The rows come from 4 hidden closed curves, with some noise, and rows from the same curve form a group. Each curve winds through 4 dimensions. The rows are also pushed far along 3 directions, which tell nothing about the answers.
Known rows, each followed by its group:
[ 25  27  10  -5  14  -5   3  -3 -23  18   3  -3 -21  11 -19]	tive
[-10 -28   0   1  -6  -2   5   7   2  -5 -11   1  13   3   0]	Zunaz
[ -6 -15 -19   1   6  -3  -6  -8   7   4   5  -3   3   7   0]	Zunaz
[ 33 -13  -5  25   9   7  10  21  -8 -22   0  29  -7  -8  11]	Zunaz
[-20 -22  14   6 -22   7  -2  -2   8 -11 -20  -7  26   4 -11]	retur
[  9 -10   3  11   8   0   4   5 -15   4  -4   7   6   5  -8]	Zunaz
[-12  -6 -17  10   2   0   8  15  11 -10  13  20  -1 -17  23]	retur
[-8 -2  5 -4  2  2 13  4 -4 -1  0  2 -4  1 -6]	tive
[  6 -28 -29  19  13   0  -1   1   8  -9   8  19   5   0  11]	Zunaz
[ 13  26  18 -16   5  -6  -1 -11 -13  16  -3 -13 -10  10 -14]	tive
[ 22  26 -16   6  25  -3  20  15 -17   7  26  21 -44  -3  -3]	tive
[-17  11  -6 -15   4  -2  -7 -18   4  17   8 -18  -2   7 -10]	tive
[ 27 -13  21   3   4  14   9   3 -23 -10 -18  -3  -6  13 -26]	Matil
[  3  30   6  -7  -1  -3   4   7 -10  10   7  -3 -22  -4  -6]	retur
[  5  34 -23  -8  15  -5 -10  -4  -4  20  27  -4 -31  -5   6]	retur
[-18 -40  -6   0  -1  12  -1  -9  16 -18  -7  -3  24   2   5]	Matil
[ -8  -4 -33  11   5   3 -10   6   4   4  18   4 -12  -9  10]	Zunaz
[ 32 -23  22  13   9   5  16   7 -21 -13 -20  14  10  11 -15]	Matil
[  5   5 -23   6  14   3   4   1   5  -4  20  11 -22  -3   6]	tive
[ -9  -2  30  -6 -17   2   5  -1  -1  -5 -21  -9  16   6 -13]	retur
[ 19  20  11   3   0   1   0  11 -20   6  -1   0 -17  -1  -9]	Matil
[-18  17  -3  -3  -5  -4   8   4   5   6  10   2 -10  -5   0]	retur
[ -1 -18  15  -9   0   7  -1 -15  -2  -4 -15 -14  15  14 -17]	Matil
[ -6   8  22  -7 -19   6  -9  -8  -4   3 -17 -22   5   9 -22]	retur
[ 7  7  5  0  7 -5  9 -6  3  0  1  8  0  7 -4]	retur
[-10  30 -15 -17   2  -3  -6  -1   5  13  21 -12 -30  -7   7]	Zunaz
[ -3 -26  -3   4  -6   9  -7  -9  19 -22  -7   1  20  -2  12]	Matil
[ 24  -2  11   3   5  10  10  11 -15 -11  -6   6 -14   1  -7]	Matil
[-25 -21 -17   0  -4   2 -11  -9  19  -2   3  -5  22  -6  15]	tive
[ 11 -14   8  10  -4   4   6   2   9 -22 -10  14  11   0   5]	retur
[  3 -12 -28  15  20   0  11   5   6  -6  18  24  -8  -4  12]	tive
[ -8 -12   0  -6 -12   3  -9  -2   5  -3  -8 -15   2   4  -5]	Zunaz
[ 41   9 -17  28  22  -1  20  38 -19 -12  19  45 -33 -18  21]	tive
[  6  31   2 -11   0  -5 -14 -14   0  15   6 -14 -10   4  -4]	Matil
[ -6  33 -15 -17   3   2  -9  -5   8   7  23 -10 -30 -11  11]	Matil
[ 18 -11  26  -5  -3  -1   6  -5 -10  -6 -23  -4  11  14 -16]	Zunaz

New rows, each followed by its group:
[  9  47  -6 -11   4  -3  -2  -5   0  11  20  -6 -38  -1  -5]	retur
[  4   2   8  -4  -5   7   2   1   2 -11  -4  -3  -5  -2   0]	tive
[ -8  18  14 -20   1  -6   7  -4  -2   9   1  -8  -3   0   0]	tive
[-31  10 -11 -11  -4  -4  -9 -16  13  16  10 -16   3   3  -3]	retur
[  9 -16  -7   5   2   1   3   3   8 -14  -1   9   1   0   9]	Zunaz
[  9  30  19 -16  -6   5   1   0 -13   6  -2 -17 -25   3 -18]	tive
[-19   9  20 -27  -6   0   0 -23   5   9  -9 -27   6  14 -19]	tive
[-33  -8 -31  -2   2  -1   4  11  26  -9  23  15   3 -27  42]	tive
[  3 -16   2   9   7  -4  12   5   1  -8  -3  18  15  -1   9]	retur
[-25 -19  10  -6 -16   9  -1  -3   8  -9 -13 -14  18   0  -6]	tive
[ 28  21   1   5   7  -3  -6  -3  -7   4   5   4 -14   3  -3]	Matil
[-13 -12   1  -5  -5   7  -3 -11  11  -7  -4 -10   9   4  -5]	tive
[  9  22   3  -7   5   2  -8 -10  -7  11   4 -11 -11   5 -10]	Zunaz
[-12 -37 -22  18   3   1  11  20  13 -20   5  27  14 -17  28]	Zunaz
[-25  37  -1 -15  -5  -7   2  -5   3  21  15 -13 -19  -1  -9]	retur
[  6  36   2 -23   4   6 -10 -14 -12  18  10 -28 -35   8 -22]	Matil
[-27 -10   9  -9 -10   4  -2  -5  -2   8  -9 -19  14   4 -14]	tive
[-14   3  13  -8 -19   4 -17  -8   5   4 -12 -22  15  -1  -3]	Matil
[ 11 -36  25  14 -17  13 -10   0 -16  -9 -35 -14  27  15 -27]	Zunaz
[-29  -3  -6  -2  -5  -4  -2  -6  10   8   3  -5  12   0   0]	retur
[ 11  16  24  -1  -8  -1  10  -7  -2  -5 -10  -1  -5  13 -21]	retur
[ 11  38   7 -11   6  -7   0 -15  -6  16   8 -10 -23  13 -20]	retur
[ -1 -38  11   6  -6  16   2   0  -4 -18 -20  -6  20   6 -12]	Matil
[ -6 -25 -14  22  -4   5   6  18   9 -19   2  22  11 -14  19]	retur
[-29   4 -14 -11  -5   4 -10  -8  10   9  10 -18  -4  -3  -1]	tive
[ -3 -13 -26  11   1   4 -10   5   5  -3   9   1  -7  -4   5]	Zunaz
[ 18   0   8  12   8   2  11  14 -25   4  -4  10 -10   5 -17]	tive
[-18  11   4 -19   4  -2   8 -10   4   8   6 -10  -6   4  -6]	tive
[ 12  -1   1  -7   2  -3  -1  -5  -1  -1  -4  -6 -10  11  -9]	Zunaz
[ 14 -13   1  15   0  10  -2   8 -14  -5  -7   3   0   3 -10]	Matil
[-16 -32  -5   7   1   1  16  12  17 -23  -1  22  22 -13  26]	tive
[-31 -15 -23   2   0  -4  -1 -14  33  -7  12   6  19  -4  18]	retur
[-29   2  18  -9 -19  -1   3  -7   5   6 -12 -15  15   5 -15]	retur
[ 16  18  21 -14   6   0   6  -7 -14   5  -5  -9 -11  10 -16]	Matil
[-10   7 -19   0  15  -4   7   2  -2  13  19   6 -12  -2   2]	tive
[ -3  18 -27   4   9   1  -3   9  -5  12  24   3 -29  -9   4]	tive
[-22  -5 -25  -4   5   2  -3  -9  19  -2  17  -1  -3  -4  11]	tive
[ 45  14   6  15   9   0  -1   4 -16  -3  -2  13 -14   5  -6]	Matil
[ 1  6  5  8 -2 -3 17  9  2 -9  1 16 -6 -2  0]	retur
[ 14  31  18 -12   1   3   1   4 -27  17  -1 -17 -27   5 -24]	Matil
[  2   3  24   4 -10  -1  14   4  -3  -7 -14   5   4   6 -14]	retur
[ 34   9  24  -1   4   3  11   0 -14 -10 -11   4 -10   9 -14]	tive
[ -9  19 -22   1  11  -6   0   1   1  16  22   4 -18  -5   4]	retur
[-4 -8  2 -6  9  0  4 -7 -3  4 -2 -2  8  6 -5]	Matil
